The first 7 rows are patterns. Each new row is the sum of 2 different patterns, raised or lowered, with some noise. Before adding, each is slid sideways (what falls off one end comes back at the other), maybe read backwards, and multiplied by a number that may be negative. Names go in the order of the patterns.
Some rows, each with the names of its patterns after it:
[-0.04  2.89  0.05  0.38 -0.51 -0.22  1.01 -0.19 -1.27  0.13 -1.34 -0.93
  2.58  1.96 -0.69 -0.05 -0.17 -1.27  1.65  1.08 -0.59  0.49 -1.26 -2.07
  1.40 -0.81  2.10  0.06 -0.95  0.30  0.54 -0.48  0.82 -0.97 -0.02 -0.04]
E
[-0.06 -0.35 -2.29  0.79 -1.58 -0.19 -0.05 -0.63  0.47  1.21  1.06 -0.14
 -0.42  0.66 -0.17  0.12 -0.51  0.66  1.05 -0.39 -0.15  0.13 -1.33 -0.04
  1.77 -0.26 -0.01  2.89 -0.83 -1.98 -2.24 -0.05 -0.73 -0.44 -0.46  0.39]
V
[-1.59  1.10  0.49  0.14  1.77  0.66  0.67  0.44 -0.29 -0.24 -0.94  0.70
  0.50  0.37 -0.86  0.42  0.31  1.66 -0.43  0.83 -0.18  0.32 -0.69 -2.89
 -1.25 -0.45 -1.45 -1.25  0.09 -0.21  0.57  1.44 -0.29 -2.64  2.89 -1.30]
P
[ 1.02 -0.29 -0.37 -0.12 -0.72 -0.38 -0.74 -0.51 -0.76 -0.27  0.35 -0.10
  0.10  0.42 -1.38  1.20 -2.56 -0.04 -2.70 -0.91  0.16 -0.33  0.33 -0.20
 -0.48 -0.20  0.02 -2.50  0.40  0.48 -0.22 -0.26 -0.18 -0.10 -0.91  0.24]
R
[ 1.95  2.54  0.01  0.81 -0.03  0.26  1.13 -0.97 -2.35  0.71  2.89  0.31
  0.58 -0.24  0.07  0.52 -0.43  0.14  0.49  1.19  0.03  0.54  0.17  0.18
 -0.85  0.02  0.25  0.13  1.61  0.37  0.29 -0.54 -0.29 -0.35  0.34 -0.03]
D
[ 0.01 -0.06 -0.23 -1.82 -1.61  0.51 -0.51  0.42  0.19 -0.07 -0.22 -1.72
 -0.05 -0.11 -0.05  2.73  2.17  0.06  1.42 -0.06 -0.97  0.07  0.03 -0.99
  2.02 -0.17  0.29  1.84  1.91 -0.57 -0.15  0.87  0.93  0.35 -0.17 -0.33]
A
[ 0.47 -0.09 -0.15  0.33 -0.48  0.09 -1.69  0.44 -0.91 -0.91 -0.64  0.12
  0.36  0.03 -0.91  0.08 -0.12 -1.23 -1.49 -0.07  0.01  0.98  1.19  0.84
  1.24 -0.45  0.10  0.10 -2.89  1.00 -1.76 -0.32  0.89  0.42  0.88  0.35]
H

New rows, each followed by the names of its patterns:
[ 0.24  1.33  1.62 -1.21 -0.88  2.30 -1.04  0.01  0.90  0.23 -0.19 -0.01
 -0.90 -1.77 -1.14 -0.51 -2.20 -0.30  0.24 -0.16  0.49 -1.28  1.08  0.14
  0.41  0.83  1.34  0.31  1.25 -0.58 -0.65 -0.22  0.13 -0.12  1.61  1.11]
P A
[ 0.95 -0.05  0.72  0.88  0.95  0.56  1.25 -1.11  1.20 -0.87  2.50  1.06
 -0.66  0.47 -0.05  0.39  0.14 -0.48 -0.67  2.66 -1.55 -0.42 -0.07  0.40
  0.18  0.09  1.07  0.12 -0.16  0.74  1.06  0.00 -0.69  1.19 -1.53  0.60]
R H
[-0.40 -0.35  1.16 -0.04  0.72 -1.39  0.74 -0.67 -1.02 -1.11  0.82  2.20
  1.39  1.20  1.58  1.22  0.62 -0.40 -0.34 -1.28 -0.62  1.82 -2.29  1.62
  1.33 -1.19 -0.51  0.24 -1.40 -0.45 -0.47 -0.15  1.38  1.04  0.79 -0.23]
P A
[ 0.76  0.14 -0.13  0.46  0.33  0.54  0.99 -0.07  1.18 -1.29  2.50 -1.72
  0.11  0.40 -0.32  1.14  0.79  1.19  0.79  1.54 -0.15 -1.29 -0.63  0.18
  0.22 -0.46  0.65  0.26 -0.45 -0.14 -0.56 -0.51  0.99 -0.94  0.58  0.18]
R H
[ 1.97  1.15  1.39  0.96  1.05  1.35  2.41  0.84  2.34  0.21  2.38  1.47
  3.32  2.21  0.98  2.41  1.37  1.45  1.13  1.64  1.18  3.01  1.30  1.13
  3.51  1.76 -0.53  0.42  2.81  1.21  0.31  1.94  1.52  3.20  3.10  1.21]
R D
[-2.21 -0.51 -0.87 -0.56 -2.13 -1.62 -0.22 -1.14 -1.23 -0.33 -0.75 -0.87
 -1.73 -0.68 -0.70 -0.85  2.31  0.67 -0.82  0.84 -0.42 -1.91 -0.63 -0.42
 -1.86  1.15 -2.59 -0.71  2.80  2.16 -1.93 -0.73  0.42 -0.20 -0.07 -2.32]
D A
[ 0.46  0.09 -1.77 -2.24  0.56 -0.18  0.11  0.76 -1.32 -0.50  0.69 -0.13
  1.12  1.87 -1.22 -0.48 -1.18 -1.60  0.65 -0.31 -0.65  0.93 -0.34  1.17
  0.53  0.09 -0.10 -2.87 -0.61 -0.27  0.39 -0.38 -0.92  0.40  1.01 -0.51]
E H
[-1.21 -1.51 -1.44 -2.26 -1.87 -1.27 -2.38 -1.49 -1.82 -2.13 -1.00 -3.24
  0.01 -1.83 -0.07  0.08 -0.78 -1.33 -1.34 -1.64 -1.74 -1.60 -1.63 -0.59
 -1.24 -2.22 -1.38 -0.78 -0.66 -1.93 -1.05 -1.44 -1.95 -1.46 -1.53 -1.86]
R A
[ 1.12  0.14 -0.29 -0.70 -0.28 -0.47  1.08 -1.85  1.69 -0.37  1.93  0.68
 -0.14  0.80 -0.56  0.06  0.57 -0.85 -1.00  2.98 -1.90 -0.88  0.84  0.13
 -0.54 -0.19 -0.35 -1.34 -1.26 -0.66 -1.41 -0.51  0.33 -0.06  0.67 -0.03]
P R
[ 0.77 -0.75  0.58  0.64  1.54 -0.28 -0.06  0.21 -0.11 -1.17 -3.04 -0.99
 -0.20 -1.24 -1.64  0.42  0.00 -0.04  0.69 -0.11 -2.56  3.68 -0.34 -0.88
  2.19  0.36  0.31  1.99 -0.93  1.46 -0.45 -0.33  0.50 -0.53  1.31  0.99]
P H
[-0.36  0.15 -1.10  0.99 -0.20  0.90 -0.29 -0.14  3.10 -0.27  0.40  1.53
  1.03  0.71  0.77  0.30 -0.38  0.38  2.24 -3.01  0.59  1.46 -0.61 -0.78
  0.03 -1.15 -0.25 -0.70 -0.58 -0.09  0.57  0.19 -0.33 -0.56  0.09  0.68]
P H
[ 0.30 -0.11  0.21  0.63 -0.12 -0.34  0.68  1.91  0.66  2.66 -0.06  0.35
 -0.93 -0.07  0.89 -0.01  0.37  0.81 -0.14  1.25  0.60  1.24  0.33 -0.62
  0.91  0.52  0.81  0.39 -0.05  1.20  1.22  0.39  1.96  1.83 -0.93 -0.53]
E H
[ 0.00  1.97 -1.47 -0.81  0.80 -0.44  1.46  2.51 -0.83  1.38 -1.58  0.48
  1.11  0.21 -0.06  0.13 -0.69  1.59  0.29  0.24  0.44 -2.17 -0.07 -0.23
  1.90  0.44 -0.56  0.56  1.51 -0.22  1.73  0.94 -1.38 -0.09  0.86  1.32]
E R
[ 1.33  1.51  0.13  0.44  1.05 -0.13  0.06  1.71  1.31  0.30  0.60 -0.05
  0.53  1.32  3.06  1.61  1.46  4.05  2.97  0.20  2.22  1.06  1.12  2.17
  1.88  2.90  1.62  1.54  1.76 -1.14 -0.54  1.82  0.90  1.81  2.04  1.36]
V A
[-2.39 -0.71 -0.78 -0.71  0.13 -0.36 -0.81  0.24 -0.62 -0.56  0.23 -1.01
 -2.64 -0.15  2.09 -1.29 -1.22 -3.86 -1.45 -0.85 -1.33 -0.15  1.47 -1.74
 -0.23 -4.39  0.15 -1.24 -1.07 -1.00 -0.77 -0.78  1.14  0.23 -0.74 -0.91]
E V
[-0.58 -0.45  1.31  0.09 -0.48 -0.25  0.66 -1.20  1.05  0.12 -0.27 -0.55
 -2.85 -2.27  0.14 -1.67 -0.06 -0.03 -0.96  0.01  0.89 -0.69 -1.41  0.87
 -0.98 -1.45  0.43  1.45 -0.32  1.00 -0.10  0.08  0.38 -0.42 -1.13 -0.87]
E P
[-1.58 -2.82 -1.02 -2.17 -2.58 -0.84 -1.01 -1.04 -1.33 -1.46 -0.44 -2.15
 -1.60 -1.12  1.97 -1.25 -2.58  1.13 -3.40 -1.76 -0.69 -1.37 -0.10  0.57
  0.57 -0.46 -0.82 -0.92 -1.67 -2.21 -1.09 -0.12 -0.77 -0.53 -1.09 -0.86]
V H
[-1.14 -0.82 -0.44  3.55  1.21  0.81  1.67  1.02 -0.19  2.06  0.30  0.95
  1.48  1.50 -0.15 -1.10 -0.24  0.87 -0.54 -0.10  1.57  1.60  1.45  1.45
  0.46 -1.35  1.41  0.45 -2.10  1.36  1.03  1.18  1.64  0.86  0.60  1.08]
V P
[ 0.25  1.70  0.72  0.27  1.10  1.72  0.15  1.56 -0.57  3.54  0.93  0.33
  1.15 -0.78 -0.76  2.59  0.74  2.10  3.05 -0.93 -1.57  1.40  0.64  0.52
  1.72  0.80  0.17  0.49  1.46 -0.62 -0.51 -1.72  0.61  0.76  0.43  1.52]
E A
[-0.42  1.83 -1.57 -1.49 -1.05 -1.00 -0.32 -0.27  1.41  0.27 -1.34 -0.19
  0.50 -0.27 -0.06 -0.34  0.72  0.83  0.83 -0.56  0.41 -0.33 -0.08 -1.11
  0.73 -1.34  1.35 -0.72  1.09  0.03 -1.27  0.14  0.63 -1.11  2.21 -0.19]
R H
[-1.33  0.42 -0.23 -0.25 -1.99 -0.10 -1.96 -1.70 -1.42 -1.09 -0.39 -0.26
  0.04 -0.59 -1.12 -0.48 -1.39 -1.31 -0.81 -1.22  0.27 -1.17 -0.66 -0.76
 -1.92 -0.43  0.82 -0.38 -0.46  2.05 -1.57 -3.29 -1.87 -2.53 -1.15 -0.83]
V H
[ 0.35  4.18  0.90  0.69  2.75  3.09  2.80  2.85  2.52  2.09  1.92  1.61
  1.92  2.27  2.41  2.25  2.17 -0.05  0.96  2.07  2.17  1.53  3.05  1.65
  1.96  1.84 -1.22  1.02  1.38 -0.23  0.16  2.28  1.81  1.74  2.38  1.41]
P A
[4.22 1.50 3.14 2.83 2.35 3.28 3.62 2.81 5.34 2.76 1.94 2.85 3.41 2.90
 3.14 3.35 2.69 2.04 2.66 2.60 2.79 3.75 3.20 3.63 3.95 3.21 4.12 2.74
 2.93 2.57 2.63 4.24 2.06 5.31 3.98 6.10]
V R
[ 0.49 -0.28 -1.32 -0.60 -0.71 -2.01 -0.76 -0.25  0.13  0.66 -0.68  0.84
 -0.17 -0.42 -0.85  0.94 -0.07  0.28  0.70 -0.76 -1.25 -1.01  0.08 -0.10
  0.74 -0.32  0.31  0.53 -1.46 -2.21  2.10 -2.83 -0.48  0.65 -0.18 -0.19]
V P
[ 0.37  0.95  0.40  1.57  0.52 -0.36 -2.40  2.82 -3.36 -0.78  0.77 -0.15
 -0.51  0.10 -1.17 -1.52 -0.69 -1.11 -3.08 -1.01 -0.08 -1.24  0.17 -0.49
  1.03 -0.16  0.12 -1.24 -0.44 -0.42  1.69 -1.32 -0.66 -0.55  0.03 -0.25]
P R
[-0.83 -0.13  0.41 -1.10 -0.44 -1.62 -0.87 -1.26 -0.06 -1.08 -0.40  1.78
 -0.94 -2.51 -1.81 -0.48 -1.86 -1.86 -0.77 -0.25  0.21  0.23 -1.33  0.86
 -1.60 -0.53 -0.50 -3.00  0.69 -0.95 -0.11  0.17 -0.59  0.60 -0.39  0.10]
V H
[-0.55 -0.51  0.19 -0.22 -0.09 -0.89 -0.82 -0.78  0.89 -1.34  0.83 -1.60
  1.27 -0.55 -0.43 -0.54 -0.14  1.52  0.56  0.01  0.45  1.64 -0.75 -0.52
 -0.80 -1.09 -0.36  1.42 -1.77  0.30 -0.09 -0.99 -0.64 -0.42 -1.26 -0.53]
P R
[ 0.43 -2.89  0.25 -0.01  0.69  1.75 -0.23  0.67  0.95 -0.06  0.97  1.36
 -2.01  0.04  2.69  0.33  0.96  1.45 -1.14  0.16 -0.04 -2.12  1.96  4.32
 -0.72  1.40 -1.78  0.25  1.54 -0.23 -0.05  0.96  0.54  1.30  0.76  0.13]
E D
[-0.92  0.80 -0.18 -0.25  1.49 -0.47 -2.48  0.70  2.34  0.74  0.13 -0.39
  0.77  1.05 -0.11 -0.44  0.36  0.81 -1.16  1.00 -1.27 -0.16 -0.98  0.14
 -0.12 -0.33  1.00  0.24 -1.16 -1.84 -0.86  1.61  0.18 -0.24  2.87  2.18]
V D
[-0.92 -0.73 -1.45 -0.56 -1.28 -0.70 -2.64 -0.97  1.03 -1.18 -0.78 -1.10
 -1.45 -0.05 -1.71 -3.74 -0.84 -3.62 -0.70 -0.05  0.67 -1.34 -1.21 -0.79
 -2.04 -0.53 -0.47 -1.93 -0.79 -2.14 -2.54 -0.32 -1.69  1.26 -0.77 -2.28]
E R
[-1.74 -1.47  0.56 -1.76 -1.17  3.10 -0.06 -0.76 -0.55 -2.15 -3.07  1.70
  1.02 -1.50 -0.64 -1.87 -2.19  1.32 -1.11  1.85 -0.07  0.25  1.49 -0.16
 -0.36  0.24 -1.35 -0.22 -0.15  1.05  2.61 -0.02  0.02 -3.00 -2.37  0.67]
E A
[-1.09 -0.55 -1.27 -1.09 -1.54 -1.29  1.32  0.74 -1.87  2.70 -0.55  0.77
 -0.11  0.04 -0.55  1.08  1.01  0.75  0.69  3.55  1.84  0.27 -2.47 -0.74
  0.27 -2.70 -0.42  0.59  0.29 -0.36 -0.19 -1.32 -0.25  0.34 -0.07 -0.40]
V P
[-0.01  0.07 -0.16 -0.30 -2.18 -0.58  0.49 -0.28 -0.70  0.98  0.80 -2.28
  1.93  1.16 -0.95 -0.42  0.17 -0.46  0.66  0.38  0.07  0.33  1.48  0.82
 -0.16  0.37 -0.04 -0.64  0.00 -1.96 -0.07 -1.42 -0.72  0.21 -0.52  0.84]
P R
[ 0.63 -0.36  0.17  0.12 -0.71  0.52 -2.68 -0.24 -0.50 -1.57  0.92 -1.01
  0.31  0.31 -0.14 -0.59 -1.66 -1.65 -0.33 -1.60 -2.04 -0.91  1.62 -0.20
 -0.99 -0.06 -1.10 -0.89 -1.43 -0.38 -0.76  0.54  0.01 -0.63  0.18 -0.21]
V H
[ 2.86  0.54  1.20  0.25  1.29  1.04  0.00  0.71 -0.53  0.51  0.33  0.17
  0.61  1.08 -0.44  0.45  1.17 -0.51  2.16  0.56 -0.20 -0.98  0.43  0.11
  0.40 -0.06  1.98  2.88  0.50  1.16  0.42  0.76  2.39  0.35 -1.92  1.25]
D A
[2.51 2.82 2.73 2.58 4.14 1.73 5.89 3.61 5.37 2.09 2.42 3.10 1.58 2.80
 3.73 2.62 2.70 5.00 1.82 1.94 3.00 2.92 2.79 2.51 3.77 2.45 1.11 2.27
 2.73 2.98 3.34 2.92 4.10 2.95 4.54 3.13]
V R
[ 1.67  1.40  0.27  0.38  0.53  0.76  0.18  0.07 -0.24  0.86 -0.07 -0.18
  1.00  0.67 -0.30  0.65  0.69  0.95  0.92 -0.99  1.21 -2.04  0.30 -2.45
 -1.47 -0.39  0.33  0.58  0.54  0.02  0.14  0.29 -2.83  0.71  0.79  0.15]
R A
[ 0.11  0.47 -0.23 -0.22 -0.68 -2.09 -1.15  1.27 -2.51 -0.65  0.45 -0.57
 -1.30  0.88 -1.56 -1.67 -0.72 -1.39 -2.99 -1.18 -0.70 -0.28  1.50 -0.95
  2.06 -1.36  0.41 -1.63 -0.49 -0.47 -0.49 -1.30 -0.44 -0.74 -0.03 -0.18]
P R
[-2.23 -1.93 -0.12  0.32 -1.86  0.61 -0.19  0.14  0.07 -0.89 -0.66  0.08
 -1.59 -0.80 -0.20 -1.27 -0.09  0.95 -2.03  0.45  1.22  1.13  0.20  0.14
  1.24  1.33 -0.31 -0.24  0.12  1.80 -0.56  0.76 -0.63 -0.54  0.41 -0.10]
V A
[ 0.18 -1.39 -2.10 -0.27 -0.90 -0.41 -0.50 -0.89  0.31  1.40  0.29 -1.60
 -0.63 -0.29  0.06 -0.10 -0.39  0.52  0.03 -1.66 -0.71 -0.11 -0.61 -0.33
  0.09  0.20  0.17 -0.54 -1.63 -1.08 -1.62  0.41 -0.56  0.20  0.11 -0.36]
R D
[3.07 3.23 3.27 1.52 2.80 3.85 2.57 1.45 3.30 2.96 1.90 3.42 2.54 2.93
 2.81 2.09 1.18 2.87 3.09 2.24 2.43 2.31 3.28 3.17 2.22 2.27 2.88 4.19
 3.66 2.78 4.07 2.28 3.92 3.12 2.93 3.67]
V A
[ 0.05 -1.62 -0.40  1.31  0.22  1.58  0.42 -0.65 -0.43 -0.17  0.08  0.40
  0.03  0.47  1.50 -0.22 -0.70 -0.71  1.07  0.39  0.03  1.93 -0.40  4.67
  1.18 -2.02 -0.98  1.55  0.76  0.61  0.89  2.00  3.95  2.66 -2.25  0.41]
V D
[ 2.36  1.42  2.08  1.61  3.69  2.55  1.00  3.71  0.93  1.27  1.24  1.82
  1.30  2.94  1.37  2.35  3.56  0.67  3.63  0.44  2.95  0.97  2.13  1.88
  1.16  1.45  2.51  1.86  1.59  2.09  2.38  3.86  2.20 -0.42 -0.27  2.14]
R D
[ 0.84  0.17 -0.30  1.44 -0.32  0.96 -0.61  0.29 -0.35  0.30  0.36  1.17
  0.10  1.27  1.30 -0.59 -1.84  0.10  0.76 -0.44  0.60  0.68  0.06 -1.37
 -1.60 -0.50 -0.79  0.45 -0.02 -0.54  0.56  2.37 -0.31 -2.90 -0.72 -0.56]
V D
[-0.15 -0.89 -0.32 -0.39 -0.14 -0.38  1.46 -0.64  1.01 -0.08 -0.11  0.09
 -0.40  0.65 -0.04  0.48 -0.06 -0.03 -1.62 -0.98 -0.20 -0.92  0.28 -0.22
 -0.96  0.74  2.49 -0.89 -3.07 -0.17 -0.43  0.25  0.33 -0.43  0.70  0.18]
R D
[-0.49 -0.16  0.47 -0.54 -0.01  0.24 -1.29 -1.38  0.26  0.27 -1.45  0.93
  1.87  1.73 -0.04  1.00  0.14  1.46  0.88  0.42  0.50  2.07 -0.35  1.82
  0.13 -0.40  0.19 -0.31 -0.64 -1.82 -0.77  0.38 -0.47 -0.71  0.61  0.54]
V A
[-0.10  0.50 -1.93 -2.25 -1.03  3.02  0.84 -1.70  0.18  0.03 -0.69 -1.54
  1.29  0.03  1.16  1.82  0.01 -0.92  0.16 -1.10 -2.60  0.35  1.25  1.45
  2.40 -0.01  0.42 -0.07 -1.42  1.44 -2.15  1.70  1.95  1.09  0.01  0.08]
V A
[ 0.36  0.92  0.17 -0.23  1.33  0.83  1.00  1.15  0.03  1.40  0.37  0.66
  0.38  1.56  0.30  1.20 -0.52  0.33 -0.05 -0.33  0.47  1.21 -0.27  2.72
  0.62  0.57  0.85 -0.17 -0.23 -0.28 -0.37 -0.13  0.27  1.83  1.24  0.41]
R H
[ 0.00 -0.61  0.85 -0.72  0.51  0.75 -0.65  0.25  2.13 -0.38  1.16 -1.85
  0.18  0.35 -0.41  1.22  1.58 -1.22  0.23 -0.02  0.03  2.93  2.22  0.40
 -1.67  0.87 -1.18 -0.10  1.07 -0.26 -0.24  0.78  0.40  2.93  0.22  0.31]
E R
[ 0.30 -0.61 -0.28  0.60 -0.28 -1.85 -0.82 -0.04  0.49 -1.43  1.29 -0.33
 -0.39  3.16  0.09 -1.17  0.47 -1.58 -2.70  0.50 -0.06  1.03  4.27  0.39
  2.55 -1.27  1.05  0.16 -0.39  1.58  1.48  0.59  0.74  0.68  0.86  0.45]
R A
[ 0.66  0.32  0.22 -0.24 -0.56  0.15 -0.19  2.28  0.36  1.07  1.10  0.25
  1.55 -0.52  0.80  0.18  0.43 -0.53 -0.83 -1.50 -0.84 -1.02 -0.93  0.16
 -0.06  1.06  1.15 -1.05 -2.01  2.83 -1.05 -0.65  1.18  1.06  0.51  2.23]
P R
[ 2.17 -0.53  0.48  0.96  0.49  1.45  0.52 -0.58  1.30  0.57  0.29  2.01
  2.40 -0.59 -0.78  3.01 -0.40  0.53  1.57  0.58 -0.11  1.07  0.36  3.33
  3.06  0.43  2.91 -1.18  2.30 -0.18  0.88  0.91 -0.51  0.95  2.59  0.50]
E R
[-1.49  1.29  0.19 -1.45 -1.35  0.33 -0.18 -1.33  0.85 -1.28 -0.81  2.60
  1.24  0.76  2.39 -1.19 -0.29 -1.53 -0.15 -0.16  1.23 -0.48  0.58  0.69
  2.01 -0.58 -0.05  0.47 -1.38  0.09 -0.33 -0.01 -0.06 -0.91 -0.25 -0.60]
E A
[ 1.51  1.31  1.77  0.79  1.80 -0.53  1.16  0.67 -0.64 -0.45  0.95  0.99
 -0.09  0.61  1.50  0.64  2.62  0.80  0.89  1.41  1.46  1.50 -0.04  0.81
  0.64  0.90  1.78  1.64  2.09  0.95  1.56  0.88 -1.19 -0.67  1.31  0.53]
A H
[ 1.98  1.29  1.23  0.50 -0.81  0.15  1.27  0.30 -0.87 -0.77  1.02 -0.55
  0.42  3.12  0.50  0.42 -0.67  0.71  0.08  0.89  2.83  3.25  3.13  1.88
  2.85 -1.42  1.82  0.14 -0.58  2.34 -0.08  1.02  2.80  2.77  0.51  0.76]
R A
[ 0.29  1.28  1.39 -1.90 -1.02 -0.26 -0.81 -0.95 -0.10 -0.37  1.55 -0.94
 -0.31 -0.51 -0.77 -1.02 -2.18 -1.54 -1.63 -0.87 -0.76 -1.50 -0.46 -0.59
 -0.02 -1.24 -1.53  0.72  0.36 -1.11  0.98 -0.81 -2.39 -0.44 -0.64 -2.58]
V A
[ 0.16  1.18  3.18  2.67  0.86  2.22 -0.17 -1.29  0.80  3.43  0.96  3.07
 -0.66  2.05  1.17  0.12  1.34  0.48  0.56 -0.47  1.04  0.84  0.03 -0.28
  0.34  1.03  0.04  1.06  1.26  1.03 -0.21  1.52  0.26 -0.77  0.58  2.40]
V D
[ 0.62  0.35  0.75 -0.79  0.67  0.80  0.42  1.25  1.77  2.00  0.69  0.86
  1.05  0.96  1.04  0.38  0.67 -0.19  0.86  0.15 -0.55 -0.34  0.93  0.75
  0.88  0.40  0.69  0.58 -0.63  0.04  0.71  0.70  2.55  2.12  1.09  1.98]
A H
[-0.73 -1.63  0.65  0.70 -0.83 -1.24 -0.30 -0.44 -0.09 -0.98 -0.97 -1.14
 -1.27 -1.51 -3.61 -2.55 -0.70 -1.93  0.68  0.14 -2.67  0.48 -2.32 -1.81
 -1.30 -0.90  1.63  2.18  0.24  0.88  0.04 -0.07 -0.17 -1.17 -1.67  0.55]
P A
[ 0.65  0.08 -0.09  0.38 -0.07 -0.41  0.24 -0.34 -0.60 -0.05  0.61 -1.10
  0.13 -0.42  0.46 -0.24 -0.07  0.69  0.88  0.77 -0.07  0.51 -0.21 -1.61
  0.83 -2.71 -0.01  0.02  0.21  0.55  0.28  0.45  0.56 -1.04 -1.07 -1.28]
V H
[-0.23  1.36  2.18  0.76  1.23 -1.08  1.34  0.80 -0.23 -0.07 -0.77  1.46
  1.20  1.18  0.54  0.05  0.57 -1.19  0.65  0.20 -1.73  1.78  2.41 -2.36
  2.96  0.74 -0.84 -0.83  0.22  2.72  1.49  2.01  1.08  1.80  2.68  1.19]
P R
[ 3.81  0.22  0.83 -0.70  1.49 -2.90  1.00  2.27  1.87  0.45  1.69  0.92
  1.19  0.21  0.89  0.77  2.67 -0.30  0.83  0.19  1.10  0.80 -0.13 -0.80
 -0.54 -0.11  0.06  1.94  0.31  0.21  1.21 -0.21 -1.11  0.77  0.06  0.90]
V R
[ 1.51  0.18 -0.63  0.51 -0.28 -0.72  0.46  0.92  0.12 -0.97 -1.18  0.45
  0.05 -1.46  1.69  1.11  0.47  0.51  0.17 -0.92 -1.08 -0.91 -3.57 -0.04
  0.24  0.59  1.30  0.11 -0.36 -0.01 -1.76 -1.01 -0.79  3.69  1.42  0.12]
V A
[ 1.45  0.60  0.32 -1.10  1.70 -0.37 -0.14 -2.33 -1.05  0.12  0.19 -0.01
  1.87  1.85  0.35 -2.99 -0.99 -0.02 -1.73 -0.17  1.52 -0.36 -0.13 -0.28
 -0.95 -1.56 -0.18 -0.38  0.30 -1.07  0.17 -0.03 -1.47 -1.38 -2.64 -0.11]
V D
[ 0.62 -0.52  1.10  0.84 -1.12  0.19 -0.71 -0.44  1.28 -0.04  1.31  0.57
 -1.35 -1.15  0.67 -0.60  0.86 -0.51 -0.50  0.95  1.56  1.52 -1.48  0.48
 -0.44  0.26  0.86 -0.30 -0.31  0.32 -1.01 -0.91  1.72  1.08 -0.14  0.16]
E D
